There are 3 ways to turn a row about zero (a turn may also mirror it). The second row of each pair is the first, turned, with some noise. The first 27 pairs use one turn. New pairs use 3 turns, one after the other, and a turn may come again.
Some pairs, each with its turns in order after it:
[  2   3  -4 -15   7  -8  20   0]
[ 11   5   7  -5 -13 -19   1   4]
T

[-10   9   0  15 -10  15   9  -7]
[-25   1  -5   6  -1  -5   6  -9]
T

[ -6  12  -3  18 -12  -3  -3  10]
[-24   3   7   7   1  -5  -2  -3]
Z

[ -4  -2  10   0 -14 -19   8  -6]
[ 18  -4   5  10  -7 -11  -9   6]
H

[-4 15 -5 -4 24  5 -3 -2]
[ -9   8 -12 -19 -12   9   5  -7]
H

[16  0  6 15 -8  1 -2  0]
[  9 -13   0  -1  12   5   4  11]
H

[-7  0 -9 11  3 -7 10  7]
[  4   9   8  -9  -1 -10  10   5]
H

[  5  -7  -4   9   5 -26   2   5]
[ -5 -10  -1  -9  -9 -18  -6 -15]
Z

[ 3 11  9  2 16  4 -1 -4]
[12  0 13  9 -8  4  5 -4]
Z

[-22   9 -23 -11  -7  -1 -25  -8]
[-21   2 -17  18 -18 -15  18  -9]
H

[ -9   9   2  -2   7  -4  11 -16]
[ -4   1  -3  -7 -19  -6  12  -1]
T

[  4   9  -3 -12   0  12   2  22]
[ -7   1  -6 -11  17  -6  -2 -18]
H

[ 6  3  0 15  9  5 21  3]
[-11  -6   5  -9  -4 -15  -8 -16]
T

[-10   0 -12 -14  15   8  13  16]
[  1   0   3 -18   5  19  16 -13]
Z

[-20  -9  11  -3  -7   0 -14  -2]
[ -6 -10  11  15 -14  -3  -1 -13]
H

[-12  20   0   2   4  14 -21   2]
[-23  -2  -6  -1   1  15  -1  20]
T

[ -8   1 -11  -7   5  12 -16  12]
[  0  23   6 -10   9   8   2  -5]
Z

[ 7 -3  6  5 -1 -8 17  1]
[ -2 -20   1   0  -1  -6   4  -1]
Z

[ 11 -18 -19   1 -15 -13  -7  -7]
[ 19 -10  12  17  12   3  15  -7]
T

[ -2   1  18 -17   7   1   6  -7]
[  8   9 -15  -3 -18  -3  -6   4]
T

[ 5 16  1  1 14  2  0 -6]
[  4   3 -14 -13  -6  10   2   0]
H

[ 16  -7   5   8   2 -12   7   3]
[ 7 -5  5 -8  7  0 -8 16]
H

[ -4   3   2 -15 -13   6   3  -3]
[ -1   4 -14   4   4   7   9   9]
Z

[ -8  -8   7 -20 -13 -20  -7  -5]
[  4   4 -32   3   0 -10   1  -6]
Z

[ 14  13   6  -2  10 -20 -22  25]
[  2  18  11   0  -1 -31  14 -19]
Z

[  1 -15   6 -21   3 -16  13   2]
[ 29  14  -1  -6  -6 -12   0   0]
T

[  0   7  -9   4 -19  10   5   1]
[-14   2   4  17   6  -6   3  -3]
T

New pairs, each followed by its turns in order:
[  9   2   1   9   2 -10  17 -34]
[ 14  -5  31   2 -19   5 -12  -4]
Z T Z

[-14   8  -2  -6   3   1  -2  29]
[  9  10   0  18   2 -25  -3  -2]
Z T H

[ 1  3  3  2  1 11 -4  7]
[-7  6  4 -7  3  0 -3 -7]
T T H

[  8  -2  10   3  -1 -17  -5   2]
[ -4  -6  14  -1   8 -11   8  -4]
T Z Z

[  2 -15  -4   0   7  11   3  -2]
[  2  -3 -12  10 -10  -5   6  -3]
H H T

[  5   2 -19   1  23  15   3  -3]
[ 15   9  12  -4  -9   6 -22   9]
Z H Z

[-19  15  -4  -9   1   7   1  -3]
[ 14   3 -10   1 -12  -3 -13  12]
T H H

[20 -3  8  8 -1 -8 15 -6]
[  1   4 -17  -9   0  18  -7  12]
Z T H

[ 0 -2  4 22  8 -2 -1 -6]
[-3 -7 21  8  5  2  0  4]
Z H H

[ -4   5 -10  14  -2  19   5  10]
[ -9  20  -6 -11  -5  10  10  -4]
Z T Z

[-3  4  3 -4 25  3 -4  7]
[  2 -10  12  -7  18  -6   1   8]
Z Z H

[ -8   0   5  18  -2  -1   1 -10]
[-2 -8  2  1 -7 16 11  0]
H T T

[  4 -19 -14 -11  -5  -8   4  20]
[16 17 -1 21  6  4 10 -2]
H H T

[-11   1  17  -5   1  15  -7   7]
[ -2   3  -8   9  -1 -19 -12  11]
Z H T

[ -5 -17   2 -14 -12  -4   2   7]
[  8   1 -13  10  17  -8  -7   0]
T T Z

[ 2  8 -5 11 -4  2 15 18]
[ 10   7   0   9  14  -1 -11  14]
H Z H

[ 12   8  -2  -9 -13   8   9   0]
[ 14 -10  -7  -3  -1  16  -3  -4]
Z Z Z

[-11   5   2   7   2  -9  19  15]
[ -8 -12 -10 -16 -14   6   4   4]
Z T Z

[-1  0 11 17  8  6  5 -5]
[-8 -8  5 12  9 -2 -2 14]
T Z T

[  7  27  31   5  16 -12   7   3]
[  5   0   3   1   7   2 -44 -16]
Z H T

[  7  -9 -13 -14   0   8   2 -17]
[  9   5 -21  -6   3  -4  -4 -13]
T Z Z

[  0  13  12   4  -4  -2  -9 -12]
[  4 -19   0 -10   5  -5   6  -2]
Z H Z

[ 5  8 -7 -9 -8  5 -7 -8]
[  9   8  -8 -11  -1  -6   4  -6]
H T T

[ 2  8  0 -3  0 12 -9 -3]
[ 0 12 -5  9  3  3 -4 -4]
Z T Z

[  5  -3   5  19   3  -1 -11   3]
[-19   1 -13   3   1   0   3   1]
T H T

[ -9 -22  -7  -2 -11   6 -14   8]
[ 19   1 -21   6   8   7  -1  -6]
Z Z H

[ -1   0 -17 -11   1   5  -5   5]
[ -5  -4   0   2  -7  -2 -19  -5]
T H H

[ 5  4  3 11 19 -3 -8 -6]
[ -5   3  -4 -13   6  -7  10  16]
T T H

[ 8 -5 -3 24 13  3 -6 -9]
[  0  -1  -9  -4 -21  20  -6   1]
H H H

[  3  -4  -2  -8 -16  14   5  -5]
[ 4  3 -2 18 11 -8 -6  5]
H Z Z

[ 15   2 -10  -2  -7   4  -1  20]
[ -3   4  -5   0  11  -9 -22  -4]
H T H

[  6  23   1  -4   2  16  -2 -14]
[ -9  -3  16   1 -11  18  13  -4]
H H Z

[  3  -4  -4  -3   3   0 -14   2]
[-5  8 -2  6  5  5 -7 -2]
Z T T

